All groups share one centre, and each spreads out both ways along 13 directions, with some noise.
In the rows, zero is written as 128.
Known rows, each followed by its group:
[135 129  63 107 126 138 134 194  92 144 135 107 149 157 131 137 134  66
 131  92 145  77  90 130 142] : Z_64
[127 130 157  94 113 128 141 102 138 136 113 131 101  97 139 144 100 166
 161 148  91 135 144 117 133] : Z_257
[119 133 123 140 128 108 158 160 127 129 137 147 109 105 142  94 132 127
 121 122 167 101 131 124 129] : Z_902
[148 120  97 194 132 133 152 130 134 127 155 174 127 141 124 104 152 102
  85 116 168 114 135 103 154] : Z_902
[119 124 106 106 114 127 124 202 163 170 101 135  99 152 134 183  83  79
 149 175 122  21 173  95 167] : Z_64
[154 128 148 137 124 117 126 108 121 128 135 152 120 121 117 137 132 117
 137 127 122 161 146 138 120] : Z_64
[121 127 165 100 115 118 133 126  68 128 137 120 140 110 119 128 140 120
 157  88 134 186  99 160 103] : Z_64
[119  99 171 113 174 135 109 161 173 175 108 150 120 145 115 148 148 104
 120 140 133 108 178 151 129] : Z_257
[154 125 167 137 118  98 114 125 147 119 137 166 147  98 146 159 137  93
 112 137 124  85 173 178 109] : Z_257
[148 142  98 135 103 134 131 116 100 109 138 109 130 138 137 130 128 122
 140  92 161 115 121 111 145] : Z_64
[124 130  72 135 125 109 123 120 158 121 118 128 114 131  93 139 159 109
 138 142 105 186 118 141 130] : Z_459
[207 110  29 160 104 183 151  90 107 117 160 165 203 130 123 138 120 100
  97  88  84 147  78  87 177] : Z_257
[123 153  73 157 123 148 141 161 146 141 135 101 147 135  72 129  75 131
 159 128 119  84 147  77 159] : Z_902
[142 108 110 125 134 153 118 111 161 152 142 152 108 156 117 146 173 139
 122 161  98 128 130 130  91] : Z_459
[157 132 198 129 175 161 114 146  66 194 167 152 133 153 106 134 132  86
 146 137  79 148 148 161  55] : Z_902
[ 95 145 126 108 121 125 132  94 134 120 143  89 110 139 113 129 150 128
 127 107 134  95  94 133 112] : Z_64
[158 126  95 131 118 145 139 130 142 159 159 167 122  98 138 130 167 121
 158 144 120 153 155 140  95] : Z_902
[137 132 114 107 124 126 100 135 117 109 112  98 112 153 197 137 164 122
 120 128 165  92 137 150 121] : Z_459
[148 120 150 132 145 147 114 100 142 133 122 145 128 123 163 133 120 137
 107 153 105 132 154 121 136] : Z_64
[156 114 131 132 143 158  91 140  97 127 118 116 152 169 160 139 156 135
 123 126 137 148 142 143 116] : Z_257
[108 162 109 141 146 120 157 140 157 138 156 117 145  47 129 103 130 133
 144 124 108  81 165 159 114] : Z_459
[149 121  86 146 149 147  94 126 184 127 153 131 183 127 120 120 181 123
 100 129 137 123 139 170  86] : Z_257
[133 129  87  78 108 107 122 141 183  90  83  99 143  94 131 115  94 213
 153 146 120 118 119 133 121] : Z_902
[162 100  65  82 117 178 138 146  79 114 116 100 178 132 184 135 170 186
 141  78 120 116  88 146 129] : Z_64
[ 80 122 178 140 145 145 113 168  97 136 159 135 191  88 189  67 114 138
  85 157 148 150  92 142  83] : Z_257
[154 118 120 118 136 151 114 122  96 127 136 127 170 153 122 142 125 122
 114 123  80 139  91 139 111] : Z_459
[141 119  85  63 106 117 151 154 107 141 111 139 100 101 194 127  97  78
 127 122 130 112  84 111 170] : Z_902
[ 69  84 148 181  85 169 134 168  85 141 128 152 141 159 141 150 155 158
 139 149 166 192 126  79 157] : Z_257
[125 121  89 106 114 146 138 106 136 134 119 112 114 149 119 167 136  95
 133 101 121 107 110 103 180] : Z_257
[177 100 121  36 143 144  75 138 122 130  83 123 142 120 252 126 112  92
 105 138 145 158 109 153 144] : Z_902
[137 128  70 126 134 152 144  97 163 125 130 123 162 102 117 113 107 132
 113 110 101 142 102 102 172] : Z_257
[149 122 110 128 115 131 131 127 136 109 118 127 164  98 145 143 128 152
 135 109 121 112 150 142 147] : Z_459
[133 140 109 129 130 139 114 152 113 137 121  99 158 157  76 147  80  97
 154 114 114 127 124 110 147] : Z_64
[120 135 105 164 126 112 127 176 118 127 147 133 118 167  94 104 147 125
 127 142 162 121 118 125  90] : Z_64
[ 98 144 146 117 132  89 196 148  97 130 127 126 108  98  62 104  95 137
 155  81 111 115  96 125 148] : Z_902
[118 142 177 112 114 107 135 113 107 115 124 129  99 110 145 129  95 171
 139 178  73 126 124 133  88] : Z_257
[103 137 131 127 111 108 143 132 120 138 145 142  80 133 137 122 131  89
 121 150 142 111 107 112 120] : Z_64
[159 110  95 124 166 117 140 138 146 153 124 165 114 149  93 127 138  55
  97 114 108 145 106 135 154] : Z_459
[ 65 126 142 115 105 122 115 126 149 132 117 104 122 119 106 152 140 136
 153 146 127 166 119 132 124] : Z_459
[169 112 102 128 157 139 120 152 168 135  95 133 163 131  87 141 114 164
 146 120  97 126 173 136 142] : Z_64
[134 128 108 115 123 136 120 153 131 138 118 122 126 135 153 139 108 111
 128 147 123 100 131 116 141] : Z_902
[127 133 123 175 169 103 126 165 123 141 122 142 105 157 128 164 170  53
 100 152  85  78 177 172 132] : Z_902
[147 103 132 138 113 101 157 132 149 110 103 180 113 115 134 129 102 139
 101 129 140 110 134 101 179] : Z_902
[136 104 153 101 133 140 126 136 122 150 128 146 150 119 143 144 122  93
 118 109 128 119 120 139 146] : Z_459
[117 139 197  94 142 124 115 140  95 170 133 114 128 139  73 160  95  75
 170 109 102 130 135 150 110] : Z_459
[145 123  96  91 137 156 111 118 156 147 139 115 130 141 127 124 142 128
 132 125 130 121 108 129 104] : Z_257
[111  97 146 154 150 133 142 187  72 162 118 162  88 207 128 156 153  72
  97 149 106 108 111 114 146] : Z_257
[124 130 102 144 157 106 138 147 131 112 104 130  89 143 127  88 125 168
 112 174  97 163 115 122 114] : Z_459
[128 120 101 124 130 132 125 145 131 135 128 124 128 162 111 131 143 100
 119 112 154 121 109 121 137] : Z_257
[159 140 103 139 127 127 123 137  86 128 139 127  82 183 136 117 145 111
 134 136 145 135 119 114 104] : Z_459
[164 135 115 116 181 191 100 135 181 190 191 140 203  96  90  68 103 140
 132 137 116 143 128 134  47] : Z_902
[149 108  97 137 128 114 115 126 135 110 107 144 145 160  94 164 148 109
 107 144  68 164 106 149 131] : Z_459
[105 119 102  94 142 145 119 107 174 130 113 102 117 138 145 143 149 147
 109 147  97  95 110 126 134] : Z_64
[115 125 147 137 138 100 152 137 102 124 135 140  99 152 113 132 154 105
 103 116 121  93 108 143 121] : Z_902
[ 94 112 127 122  89 138 127 132 181 138 156 158 143  84 141  96 129 156
 127 148 197 144 111 102 107] : Z_257
[149 130 125 112 143 122 128 157 106 137  98 124 137 130  95 114  48 111
 148 117 113 171 117 101 166] : Z_64
[ 77 128 163 159 141  93 151 121 143  99 113 118 132 112  78 109 144 177
 119 107 135 144 126 148 137] : Z_902
[109 127  91 116 157 106 170 148 154 151 125 146  91 128  99 117 127  72
  99 113 110  78  98 117 166] : Z_459
[179 118 119  96 147 132 117 125 122 133 103 124 149 143 109 151 111  95
 135  86 115 127 132 141 160] : Z_459
[164 134 121  61  99 112 110 108  60 113 109 100  79 172 201 178 152  57
 134 100 138  95  99 154 137] : Z_64

New rows. What belongs after each?
[135 119 147 108 141 122 127 140 121 138 125 141 122 126 154 118 135 115
 113 128 138 118 122 147 116] : Z_902
[164 140  86 122 137 126 155 105 127 117 134 123 120 143  86 118 128 140
 127  95  99 103 103 124 129] : Z_64
[128 132 161  93 102 103 117 143 130 125 132 143  91 134 146  97  99 154
 132 164 174 119 104 112  78] : Z_257
[173 128 142 113 144 126 113 111 117 122 120 126 126 146 142 147 142 117
 124 105 116 107 149 160 122] : Z_64
[ 90 100 153 142 159 142 147 172 115 170 110 146 111 142 118 143 143 114
 127 136 106 146 147 122 158] : Z_257
[140 125 115 118 127 127 160 145 118 155 168 175 144  74 147  99 122  90
 115 124 121 122 100 137 109] : Z_257
[141 134 118 120 141 121 105 137 106 123 115 105 136 151 129 126 118  80
 123 107 147 151 118 137 143] : Z_64
[164 114 116 124 128 137 103 178 117 142 108 137 142 147 167 157 129  90
 134 133 148 102 171 141 142] : Z_64
[164 118  64 163 148 139 134 169 149 141 122 163 166 102 133  95 102  93
 115 117 154 163 151 104 181] : Z_64
[106 110 129  88 123 134 144 115 144 142 121 128 140  83 133 137 147 145
 149 113 110 158 115 148 135] : Z_64
[ 69 102 153 113 120 119 147 132 171 167 124 156  96 130  77 154 130  98
 129 141 124 138 111 106 154] : Z_459
[ 59 107 106 168 173 183 139 163  90 155 114  91 176 136 145 139 165  96
 104  98 107 172 122 129 203] : Z_257
[138 162  65 104 135 128 136 151 111 150 126  78 116 121 105 150 151  90
 194  92 112 113 151 158 128] : Z_902
[128 143  80 152 122 143 136  90 160 119 153 112 144 125  94 122 144 131
 123 105 133 119 121 113 141] : Z_64
[ 77  97 137 188 141 174 140 151  88 140 110 127 162 121 160 143 164 164
 130 145 101 206 158 118 175] : Z_257
[117 140 170  96 137 122 138 100 130 126 123 105 112 120 114 128 105 155
 141 103 120  94 129 128 131] : Z_64
[141 120 111 116 110 124 134 121 110 121 117 128 102 140 151 148 157 105
 134 100 154 129 128 128 156] : Z_902
[129 132 140 152 118 175 114 142 101 158 165 129 144 156 130 109 103 141
 139 149 153 134 127  83  97] : Z_902
[ 96 102 106 105 167 172 151 114 211 163 120 144 150  67 154 114 111 158
  96 151  77 108 127 105 170] : Z_64
[ 84 135 122 122  91 135 122 135  90 131 158  95 159 134 130 153 139  52
 127  85 176 103  89 125 148] : Z_459
[139 128 109 169 107 117 165 125 120 122 158 176 149 127  51 127  97 128
 117 143  67 137  88 101 120] : Z_257
[133 122 138 120 109 110 111 120 135 127 115 139 111 123 136 158 150 107
 150 139 135 169 151 151 124] : Z_64
[ 94 118 167 152 116 138 116 107 124 139 159 151 125 122 142 132 179 140
 118 170 117 172 127 148  72] : Z_64
[159 127 105  86 170 100  92 142 116 100  62  80 110 184 142 131 121  92
 107 103 136 144 110 153 164] : Z_459
[110 111 127 137 184 179  96 142 109 146 101  84 148 179 141 143 164 146
 122 136  90 161 142 143 134] : Z_257
[125 135 103 189 132 114 139  94 189 129 159 173  91 130  97 107 156 121
  94 179 119 145 138 108 107] : Z_64
[109 120 151 158 107 106 118 129 167 115 145 163 132 119 127 133 146 144
 107 180 129 112 145 144  86] : Z_257
[ 36 194 113 123 131 112 142 156 115 152 175  55  98  77 135  78 139  58
 162 102 197 102 116 139 112] : Z_459
[143 129 116 110 116 142 109  99 105 110 125 102 111 177 148 152 158 150
 121 143 100 120 101 133  99] : Z_64
[ 99 144 115 142 129 127 144 144 108 119 138 111 140 112 134  96 112 153
 124 138 116 125 101 119 123] : Z_459
[ 92 130  91 137 156 124 126 175 173 138 124 102 172  99  96  94 142 106
 129  83 194 134 142 146 157] : Z_64
[ 79 112 106 102 122 133 126 212 163 160  96 114 146 104 135 133 102 125
 158 136 167 108 149 112 169] : Z_64
[115 139 126 137 116 119 126 129 111 118 141 108 150 139  88 137 125 119
 135 118 116 127 103 137 115] : Z_257
[170 126 149  99 174 142 124 130  94 153  97 110 140 141 105 161 102 112
 156  90  65 140 156 148 158] : Z_257
[122 125 112 132 175 143 134 146 189 148 120 114 182  92  85 107 112 144
 128  89 134 100 164 135 161] : Z_64
[123 101 144 137 120 173 112 159 117 164 156 148 173 136 102 130 150 154
 157 130 146 177 131 131  83] : Z_257
[111 135 129 141 141 152 110 140 125 142 152 108 147 139 117 108 133 145
 134 142 130 136 125 129  87] : Z_902
[157 109 149  95 127 158 128  82 122 130 116 142 117 123 189 152 132 169
 120 152  71 125 129 123 128] : Z_64
[156 109 145 153 181 119 106 137 174 132  99 156 143 135  94 119 128 138
 110 143 108 177 173 151 132] : Z_459
[160 126 131 143 128 138 118 146 108 131 121 140 151 118 160 118  99 108
 129 116 160 148 156 113 159] : Z_64
[114 108 135 122 160 148 119 154 120 152 110 118 129 164 129 148 144  93
 114 115 129 119 131 131 155] : Z_257
[128 116  89 171 133  87 112 140 163  77  76 130 126 138 122 127 152 148
 107 156 131 191 148 144 158] : Z_459
[ 85 102 132 159 140 135 144 225 184 166 126 160 162  86 100 106 123 184
 156 153 166 103 191 123 120] : Z_64
[129 119 148 128 152 148 152 105 182 167 135 168 125  98 100 137  96 154
 122 165  49 101 153 108 134] : Z_64
[ 46 107 123  77 138 150 122 197 153 169 108  95 146 127 129 141 114 138
 141 157 111  96 102 122 131] : Z_64
[142 144  28 169 135 110 122 126 195  86 111 112  90 119 182  99 205 158
 113 150 179 117 179 143 130] : Z_459
[125 129 117 106 147 132 130 135 124 154 136 124 112 140 115 121 130  96
 126 126 116 133 103 131 118] : Z_459
[173 127  62 147 178 123 111 138 180 115  95 117 174 122  80 100 119 112
 120  85 148 178 154 140 174] : Z_64
[106 106 101 118 156 147 112 158 239 166 101 129 160 105 104 170 140 130
 135 150 105  82 199 145 157] : Z_64
[145 117 107  81 155 140 128 127 118 152 125 123 141 137 109 128 116  76
 116  99  99 145  79 134 143] : Z_459
[ 89 119 110  99 117 147 107 132 117 132 119  95 139 143 143 140 136 117
 129 144 117 165  83 123 129] : Z_64
[128 108 159 139 170 162 130 115 180 149 130 147 164 102 115 125 137 197
 114 147  79 115 168 144 109] : Z_64
[116 137 169 120 115 111  90  83 131 116 109 112 100 147 121 155 118 114
 138 158 120 191 132 131 121] : Z_64
[133 122 138 144 114 136 113 142 110 142 142 142 157 116 135 149 148  96
 145 121 144 160 152 147 119] : Z_64
